There are 11 hidden switches. A switch that is on adds its own fixed numbers to the row, and there is some noise. The rows also spread widely along 15 directions, which tell nothing about the answers.
In the rows, 128 means zero.
Known rows, each followed by its switches (1 for on, 0 for off):
[143 141 103 150 115 140 137 117 137  97 124 126 116 134 135 120  96 126
 143 125 118 121 132 120 132 118 113 107  84]	1 1 0 0 1 1 1 1 1 0 0
[118 168 113 107 103 153 127  94 123 105 146 106 183 142 171  89 157 108
 144 122 112 123 113 123  68 158  88  97 109]	1 0 0 1 0 0 0 0 1 0 0
[182 154 127 100 118 115 174 133 104  70 168 115 169 117 152  87 128 140
 160 154  50 131 118  93  79 188 115  86 117]	1 1 1 0 1 0 0 1 0 0 0
[151 145  98 125  92 189 157 135 120 134 123  85 128 114 137  80 127  90
  82 102 112 116 155 140 108  98 110  74  72]	1 1 0 0 1 1 1 0 1 1 0
[140 157  97 155 103 132  94 111 118 125 123  86 119 137 162 119 123 133
 162 130 118 116 146 116 126 134 114  98 108]	1 0 1 0 1 0 1 1 1 0 0
[101 173 174  90 105 101 115 185 134 110 105 108 164 126 140 131 121 146
 158 152 120 160 150  50 106 119 128 106 116]	0 1 1 1 0 0 0 0 1 0 0
[161 102 114 176 138 179 128  76 155 118 131 103 132 143 137 115 127 116
 204 117 107  97 128 167 139 145  99 111 116]	1 1 0 0 1 0 0 0 1 1 1
[136 185 185  87 109  95 158 158 134  68  71 108 155 131 151  52 116  99
 125 157 108  90 106 101  91 125 102  69  98]	1 1 1 0 0 0 0 1 0 0 1
[141 160 119 186  75 195 169 143 124 145 138 111 163 125 168 121 130 142
 159 120  85 143 168 109 138 146  97  59  98]	1 1 1 1 1 1 1 0 1 1 1
[172 126  77 191 117 120 119 119 139 143 111  57  86 143 132 103 124 149
 177 129 167  93 166 166 190 131 131 155 148]	0 1 1 0 0 0 0 0 1 0 1
[147 138  75 128 128 169 103 113 131 142 125  96 101  82 161 136 139 134
 141  83 123 189 144 103  99  66 134 108  54]	0 0 0 1 0 0 0 1 1 1 1
[182 115 107 137  96 132 195 130 108 115 204  80 168 112 132 133 151 118
 158 108 153 130 137  77 135 146 115 136 137]	1 0 0 1 0 0 0 1 1 0 0
[142 137  93  99 122 120 115 190  98 147 140 120 130 132 142 175 107 109
 102 153 108 137 168 104 146 125 129 100 165]	0 0 1 0 1 1 0 0 1 0 0
[137 170 106 134  38 106 128 158 133  79 157 115 124 135 148 142 135 151
 126 121 102 142 165  92 107 117 111  79 119]	1 0 1 1 0 0 1 0 0 0 0
[129 104 143 209 113 204 128  91 139 161 136 113 156 136 137 104 131 125
 182 109 133  94 170 186 129 128  67 112 108]	0 0 0 1 1 0 1 0 1 0 0
[178 137 141 181 101 129 119  95 139  94 112 109  94 112 169 125 100 141
 175 124  74 101 125 160 107 116  98  65  94]	1 0 0 0 0 1 1 0 1 0 1
[148 131  82 169 114 181 121 109 100  96 209 133 139 135 158 154  96 115
 117 100  91 132 152 120 132 122 135 112  99]	0 0 1 1 0 0 0 1 1 0 1
[146 124  58 117 127 125 106 129 175 115 117 104  96 116 110 104 131 169
 180 136 125 169 154 117 113 106 127 163 116]	1 0 0 1 0 0 0 0 1 0 0
[193 118 101 165 125 126 174 110 116  96 172  98 116 109 144 143  93 130
 165 119 121 125 120  88 152 135 142 130  94]	1 1 0 1 0 1 1 1 1 0 0
[138  98 120 146 120 134 111  77 121  82 149 113 124 126 121 149 108 130
 131 100 103 108  86 109 122 160 141  97  62]	1 0 1 0 0 0 1 0 0 0 0
[171  79 101 163 128 122 145 101 132 104 134  91 117 139  95  86 119 141
 175 127 145  76 139 161 156 164 111 141 110]	0 1 0 1 1 0 1 1 0 0 0
[100 147  94 122 118 134  99 138 130 139  97 123 139 148 135 128 124 143
 141 141 128 126 136 122 135 154 113 106 118]	1 0 0 0 0 0 0 1 1 1 0
[129 140 135 164 111 144 113 134 128 123 119  99 129 121 135  95 114 171
 158 133 104 118 167 159 110 120  95 110 104]	0 0 0 0 0 1 1 0 1 0 1
[120 167  72 122 130 176 144 107 150 104 117 158 115 131 152  92 111  91
  78 116 111 131 117 163  97  82  94 111  76]	1 0 0 0 0 0 1 0 1 0 0
[120 123 132 177 122 146  83  95 170 131  92 139 117 160 146 141 102 125
 199 146 120  97 135 159 144 129  99 114 135]	1 0 0 1 0 0 0 0 1 0 0
[128 129 175 149 114 124 172 149 137  82 108 156 144 142 120 127  86 132
 132 144 100  92 112 136 148 152 101  83 106]	0 1 0 0 0 0 1 0 1 0 1
[128 140 117 151 123 130 128 121 119 125 121 105 134 133 154 141 117 120
 136 127 130 112 124 116 138 139 115 100 106]	1 0 1 0 0 1 1 0 0 1 0
[148 160 135 133 128 133 131 144 109  89 169  94 137 103 154 114  94 139
 128 126  89 139 161  99  92  92 130 130 101]	1 1 0 0 0 0 0 0 1 1 0
[157 121 183 204 129 121 182 117 123  35 217 150 186 127 132 123  77 144
 162 118 111  75 165 162  95 103  53 149 119]	0 0 1 1 0 0 0 0 1 0 0
[146 128 106 151 129 101 125 135  85  93 142 131 138 124 145 152  74 144
  87 138  82  83 125 153 128 166 101  75 104]	1 0 1 0 0 1 0 0 1 0 1
[159 132 101 167 149 101 119 116 101 124 125  99 131 131 150 126  96 151
 148 142 119  92 142 160 145 163 108 121 122]	0 1 1 0 1 1 0 0 1 0 0
[141 121 136 119 121 135 135 153 132 133 124 154 137 107 137 177 122 126
 135 127 100 154 140 119 110 109  94  80 114]	0 0 0 0 1 0 0 0 1 0 0
[177 100  51 159 199 156 161 100 130 120 134 149 125 114 151 147 109 100
 139 123 103 111 116 185 133 124  64 112 107]	1 1 1 0 1 0 1 0 0 1 1

New rows, each followed by its switches (1 for on, 0 for off):
[162 151 119 146  98 125 140 132 151 102 102 126 103 135 156 135 103 110
 158 136 115 119 122 105 154 116 128  86 113]	1 1 0 1 0 0 0 1 1 0 1
[162  99 111 128 136 131 108 129 121 152 102  97 127 104 133 138 122 109
 149 127 130 109 143 136 118 114  89  93 108]	1 0 0 1 1 0 0 1 1 0 0
[129 129  93 113 101 135 116 156 136 115 131 112 111 128 109 126 120 142
 124 127 117 145 162 117 125 110 125 120 112]	0 0 0 0 1 1 1 0 1 0 0
[165 146 105 183 116 145 131 104 122 126 117 110 125 138 175 117 106 115
 167 136 106  94 136 143 139 148  94  82 108]	1 1 1 1 1 0 1 1 1 0 0
[134 135  91 173 126 119 105  92 151 122 101 109 108 143 144 121 122 162
 194 128 141 124 133 148 148 146 106 132 106]	0 1 0 1 1 0 1 0 1 0 0
[150 147 119 150  75 139 110 125 145  81 104 110 110 142 143 102 101 118
 122 124  84  94 144 145 118 119 111  57  89]	1 1 1 1 1 0 0 0 1 0 1
[126 149 127 192 113 110 114 108 135 101 123 120 141 141 166 142 113 153
 181 134 129  95 141 153 131 133  65 111 126]	1 0 0 1 0 0 1 0 1 0 1
[177 143  90 158 116 128 156 105 143  91 137 140 117 121 165 137 110 120
 154 124  96 126 126 143 113 120  79  92 106]	1 1 0 1 1 0 1 0 1 0 0
[119 110 126 152 130 162 107 101 141 128  94 142 103 123 125 164  91 106
 109  99 124 119 109 140 143 105 128  86  54]	0 1 0 0 0 0 1 0 1 0 0
[119 149 123 148 129 131 117 116 125 101 126 154 122 128 165 164  85 117
 114 123 102 129 115 110 124 112 116  96  79]	1 1 0 1 0 0 1 0 0 0 0
[172  95 178 170 155 129 195 116 128  94 143 167 176 111 142 173  80 100
 160 131 100  90 101 123 135 144  70  80  99]	1 1 1 1 1 0 0 0 1 0 0
[156 121  95 128 139 131 111  96 121 124  83 108 106 126 151 112 104  81
  89 119 121  83 106 152 126 125 117  77  73]	1 1 1 1 1 0 0 0 0 0 0
[166 125  87 106 120 166 148 153 151 106 171 130 132 137 130 111 119  97
 147 152  89 135 165 126 113 106 115 137 167]	1 0 0 1 0 0 0 0 1 0 0
[151 125 159 122 124 159 151 127 135 127 116 129 147 130 159 140 125  51
 129 122 129 102 112 131 124 101  96  78 124]	0 0 0 1 0 0 0 0 1 0 1
[188 103 140 179 148 134  80  87  87 138 143  45 126  99 168 111 113 152
 186 123  82  88 148 160 114 162 130 100 107]	0 1 1 1 0 0 0 0 0 0 1
[137 134  62 103 165 128  86  89 117 114  99  76 126 127 156 107 121  92
 133 113 146 112  99 122 107 128 124 121  71]	1 1 1 1 0 0 0 1 1 1 0
[132 151 112 120 102 123 128 140 147  92 111 127 121 140 132 105 116 131
 138 136 110 127 141 128 114 124 105 101 102]	0 1 0 1 1 0 1 0 1 0 0
[164 151 124 136 115 113 134 121 114 111 143  98 125 117 163 124 113 139
 151 141  96 129 131 106 123 146 125 110 127]	1 0 0 0 1 0 0 0 1 0 0
[127 201 124 140 126 129 151 166 132 130 118 158 147 133 200 151 125 119
 157 159 100 156 152 120 111 104  73  90 154]	0 0 1 0 0 0 1 0 1 1 0
[155 128 119 167 155 152 132  79 106 149 116  58 151 105 158  96 134 118
 155  98 151 101 128 159 109 125  98 119  75]	0 1 1 0 0 1 0 0 1 1 0
[134 129 148 155 105 107 115 129 133  68 147 106 130 135 127 139  88 140
 157 125 121 106 147  98 127 112 111 121  97]	1 1 0 1 1 0 1 0 1 0 0
[126  54 130 151 155 159  69 107 139 124 123 118 139 128  95 160 108 138
 179 110 105 109 153 149 120 133 106 106  85]	0 1 1 1 1 0 0 0 0 1 0
[142 108 133 188 122 132  75  97 175  95  99 102 122 148 127 127 104 150
 235 133 111  95 152 149 126 120  88 107 109]	1 1 1 1 1 1 0 0 1 0 1
[155 144 149 116 116 106 132 151 132  93 121 108 121 101 134  99 106 152
 154 135 106 142 152  97  93  99 119 117  92]	0 0 0 1 1 0 0 1 1 0 0
[152 129 100 137 147 165 142 122 126 130 128 129 127 112 155 106  99 117
 122 133  90 126 141 139 115 118 110 109 101]	1 0 0 1 1 0 0 0 1 1 0
[158 153 156 182 104  89 144 126 142  88  86 122 101 142 160 123  74 128
 161 148 134  77 120 122 173 124 117  95 112]	1 1 0 1 0 0 0 1 1 0 1
[151 139 137 169  96 146 108 104 134 134  93  81 139 123 156  98 120 137
 174 130 102  99 144 151 104 144  98  68  92]	1 1 1 1 0 1 0 0 1 0 0
[168 134 128 131 121 150 126 127 114 141 101 101 127 126 157  91 116  90
 134 143 101  91 139 148 119 138 111  74 114]	0 0 1 1 1 0 0 1 1 0 0
[136 148 123 177 106 127 156 132 109 130 122 139 145 130 158 138  94 134
 128 134 125 100 139 129 144 146  83  85 100]	1 0 0 1 1 1 1 1 1 0 0
[153 131 154 121  57 108 155 189 157 108  81 115  97 117  99 117 103 167
 132 153  90 129 144  96 150 134 146  67 114]	1 0 0 0 0 1 0 0 1 0 1
[145 150 147 159 114 112 138 116 150  81 110 131 122 144 137  92  99 142
 157 146 110  93 128 155 122 133 111 117 117]	0 0 1 0 0 0 0 0 1 0 0
[117 175 136 120  79  96 145 148 136 138  67 112 143 163 156 103 141 127
 142 165 147 111 118  86 161 181 122  89 140]	1 0 1 1 1 0 0 0 0 0 0
[149 143  65 117 119 137 116 107 131 131 108 119 116 156 158 124 147 101
 141 139 103 118 114 149 132 175 113  78 130]	0 1 1 0 1 0 1 0 0 0 0
[166 131 139 178  45 105 123 106 122 100  96  62 126 120 135 103 126 157
 148 111 116  68 136 159 110 166  88  33  70]	1 1 1 1 0 1 1 0 1 0 0
[122 151 120 132 130 119 116 139 145  79 130 164 128 145 151 157  91 127
 159 140 104 141 134  98 122 110 118 113 110]	0 0 1 1 0 0 0 1 1 1 0
[156 128 107 155 149 131 101  95 139 107 141 110 116 130 166 158 119  85
 173 109 138 121 139 129 116  78  94 126 109]	0 1 1 1 1 0 1 0 0 0 0
[129 134 103 145 133 179 177 137 100 136 182 166 185 119 152 161 112  96
  76 113 111 129 149 139 117 117  67 103 117]	1 0 0 0 1 0 0 0 1 0 0
[139 132 110 135  92 156 148 174 148 109 122 140 125 142 111 123 100 122
 112 137 104 124 165 128 154 116 130  95 120]	0 1 1 1 0 0 0 0 1 0 1
[137 123 145 127  99 127 100 138 121 148 117 109 130 110 138 173 130 146
 152 119 106 148 141 100 119 133 124  75 108]	0 0 0 0 1 0 0 0 1 0 0
[125 118  83 140 136 140  91 136 133 133 134 132 117 146 139 163 100 134
 171 151 109 133 141 108 154 147 126 123 136]	1 0 0 1 0 0 1 1 1 0 0
[145 193 105  97  76 106 161 189 107 126 115 105 147 108 171 120 138 131
  91 138 109 148 159  99 102 122  99  67 123]	1 1 0 1 0 0 0 0 1 1 0
[109 167  83 153 119 160  96  92 139  69 192 131 115 162 159 114  98 123
 139 123 104 135 148 109 115 100 141 173 112]	1 0 0 1 0 0 1 0 0 0 0
[148 150 105 165 123 102 140 108 125  90 149 123 115 126 156 141 107 144
 131 115 136 117 127 143 132 116 113 134 110]	0 0 0 0 0 0 0 0 1 1 0
[179 124 119 133  92 146 174 139 138  97 118  96 140 134 123  64 140 118
 133 138  86  81 143 167 116 160  96  68 127]	1 1 1 0 0 0 0 0 0 1 1
[142 141  68 147  72 157 179 134 117 129 155 118 145 133 129 123 140 135
  91 105 130 130 149 133 139 147 108  92 106]	1 0 0 0 1 1 0 0 1 1 0
[143  94 123 146 120 131 115 124  77 127 166 106 149 123 128 180 115 128
 118  97 120 113 133 106 152 161 134  89  97]	0 1 0 0 1 0 0 1 0 0 1
[161 120 100 144 197 178 154 107 116 183 100 115 120 102 170  99 104  71
 112 134 138 108 117 174 137 106 100 134 105]	0 0 0 1 0 0 1 0 1 0 0
[137 156  85 174 128 157 102 130 104 139 146 126 110 120 162 135  90 158
 123 124  92 140 171 137 136 116 138 118 100]	0 0 1 0 0 0 0 1 1 1 0
[181 147 132 124  85 121 194 181 149 137  82 106  93 132 129  84 112 116
 131 173 117 106 140 111 177 141 135  98 156]	1 0 0 0 1 0 1 0 1 0 0
[193 152  80 124 128 112 203 154 117  93 154 119  91 111 147  69 100 126
  87 147 114 122 149 134 137 109 129 152 127]	0 0 0 1 1 0 1 0 0 0 0
[140 110 114 148 165 131 132 116 116 125 130 133 131 110 135 148 105 129
 122 114 122 123 132 141 122 111 107 121  88]	0 0 1 0 1 0 0 0 0 1 0
[198 100 121 147 144 153 155 104  90 136 178  67 146 117 151 125 128  92
 173 120 120  95 128 127 139 162 117 117 132]	0 1 0 0 1 0 1 1 1 0 0
[116 139 134 124  42 131 108 134 146 107  99  92 124 156 107  76 160 140
 132 124 127  93 153 158 111 149 108  76 114]	0 0 0 0 0 0 1 0 0 0 0
[181 133 112 125 131  95 160 126 126  75 131 112 106 114 142 117 114 117
 141 126 124 107 117 141 109 112 100 110 106]	0 0 0 0 0 0 1 1 1 1 0
[160 132  70 143 119 118 116 131 113 109 138 101 125 124 138 108 115 151
 139 138 103 104 151 166 114 140  92 107 123]	1 0 0 0 0 1 0 1 1 0 1
[117 137 175 185 119 131 173 101 125  70 131 152 175 153 148 132  86 132
 144 121 119  81  94 124 152 176 105  89  78]	0 1 1 1 0 0 0 0 1 1 1
[174 180 134 151 115 149 175 144 115 116 152 126 122  79 177 123 102 141
 134 110  89 183 151  77 107  80 136  97  69]	0 1 1 0 1 0 0 1 1 0 0
[154 155 144 154  87  47 141 170 108  76 136 118 120 125 160 172  91 178
 148 151 102 121 153  83 146 138 115  90 135]	1 0 0 1 1 1 0 0 0 1 1
[127 181  78 176 114 143  85 107 105 115 151 111 144 148 198 127 110 113
 144 127 111 105 172 155  94 108  62  99 120]	1 0 1 1 1 1 1 1 1 0 0
[155 158 147 167 131 141 122  88 149  77 115 128 112 144 184 103  80  98
 183 141  95  98 116 117 117 109 119 101  94]	1 0 1 1 1 0 0 1 1 1 0
[143 136 100 114 125 106 146 147 106 122 142 112 135 133 136 135 131 128
 122 137 127 123 129 117 144 161 123 121 135]	0 1 0 0 0 0 1 0 0 0 0
[146 155  91 151 109 166 142 157 143 106 159 142 143 143 143 117 115 132
 178 142  91 147 190 124 116 110  90 115 132]	0 1 1 1 1 1 1 1 1 0 0
[174 148 121 172  87 150 160 127 140 120 134  71 145 142 138  36 127 162
 193 160  98  92 171 151 133 181 114 124 150]	1 1 1 1 0 0 0 0 1 0 0
[147 158 100 127 119 159 147 144 106 152 162 109 153 111 164 146 140 109
 124 114 119 167 160 101 111 102 112 107 121]	0 0 1 0 1 1 0 0 1 0 0
[171 163 113 166 110 119 159 157 107  98 122 109 118 106 167 102  77 146
 105 139  84 107 164 136 122 114  97  78  89]	1 1 1 1 1 1 1 0 1 0 1
[120 148 148 178 111 135 107 102 127 117  76 119 106 134 161 128  84 121
 119 125 117  83 106 150 142 124 111  70  70]	1 0 0 0 0 1 1 0 1 0 1
[169  86 111 189 147 189 162  80 131 136 157 113 150 111 134 103 121 110
 160 104 121  92 151 184 122 123  64 124  94]	1 1 0 1 1 0 1 0 0 0 0
[140 131  99 122 151 131 126 101 162  87 109  92 110 145 109  46 127 130
 158 130 147 110 140 158 117 105 122 174 104]	0 1 0 0 1 0 0 0 0 1 0
[156 107 139 162 103 134 183 154 137  85 133 157 135 150 111 146  83 100
 123 138 115  72 134 130 169 140  92  79 121]	1 0 1 0 1 0 1 1 1 1 0
[184 126  77 121 154  95 137 129 123 123 123  82 115  85 144 120 123 157
 161 136 117 151 134 104 112 128 128 136 102]	1 1 1 1 0 1 0 0 0 0 0
[131 167  73 150 180 180 120  70 118 160  94 109 133 127 201  58 136  98
 134 129 120 120 117 180 104 130  84 118  90]	0 0 1 1 1 0 1 0 0 0 1
[128 146  96 138  86 144 122 149 138 133  98  94 122 139 127  94 144 159
 139 127 118 132 161 142 136 144 117  90 111]	0 0 1 0 1 0 0 0 1 1 1
[122 153 125 182 153 119 151  97 137  88 129 134 137 164 166 125  86 118
 168 140 145  98 109 103 167 143 116 149 108]	1 1 1 1 1 0 1 0 0 1 0
[173  82 121 170 113 115 122 131  97 146 112  67 126 113 120 140 133 152
 142 114 126  80 157 166 155 167 103  72 112]	0 1 1 0 1 0 0 0 0 1 1
[176  88 113 142 145 145 165 117 117 109 172  83 154  88 121 139 124 139
 170 106 109 136 121 104 115 138 107 117  93]	1 0 1 0 0 1 1 0 1 0 1
[127 154 109 131 128 112 117 113 113 102 120 102 145 141 154 118 114 126
 138 125 133 105 120 116 121 145 106 106  97]	1 1 0 0 1 0 0 1 1 1 0
[156 146  71 140 113 103 117 139 172  96 132 115 123 138 143 136 144 164
 222 144 116 156 164 123 119 118  84 131 157]	1 1 0 1 1 0 0 0 1 0 1
[166 130 177 126 109 126 138 125  87  80 193  79 151 103 153 123  89 132
 142 128  71 125 123  52 106 156 164 109  97]	1 0 0 1 1 0 0 0 1 0 0
[168 114  80 117 144 124  82 117 133 146  96  80  98  91 134 124 127 152
 161 130  97 141 136 146  99 126 120 106 101]	1 1 0 0 0 0 0 0 1 0 0
[175 155  98 188 114 121 126  79 134 103 106  98  98 104 174 129 106 153
 175 100 112 136 114 120 121 114 115  81  49]	1 1 1 0 1 1 0 1 1 0 1
[169 134 125 171 146 156 148 110 122 168  78 123 124 108 186 116 127 101
 148 128 117 105 123 168 135 127  89  66  96]	0 0 1 1 0 0 0 1 0 1 1
[134 159 125  89 110  42 158 172 124  84  87 136 138 116 135 151 125 157
 108 148 126 137 100  90 126 152 101  81 109]	1 1 0 0 0 0 0 0 0 0 1
[107 151 148 202 149 209 123  72  90 143 151 121 199 125 189 104 112 124
 161 107  95 106 130 148 101 156  65  88  67]	1 0 1 0 1 0 1 1 1 0 1
[142 153  91 119 149 141 155 128 140 102 127 145 141 138 151  97 122 103
 141 136 128 128 139 143 104 102  94 130 112]	0 1 0 1 0 1 0 1 0 1 0
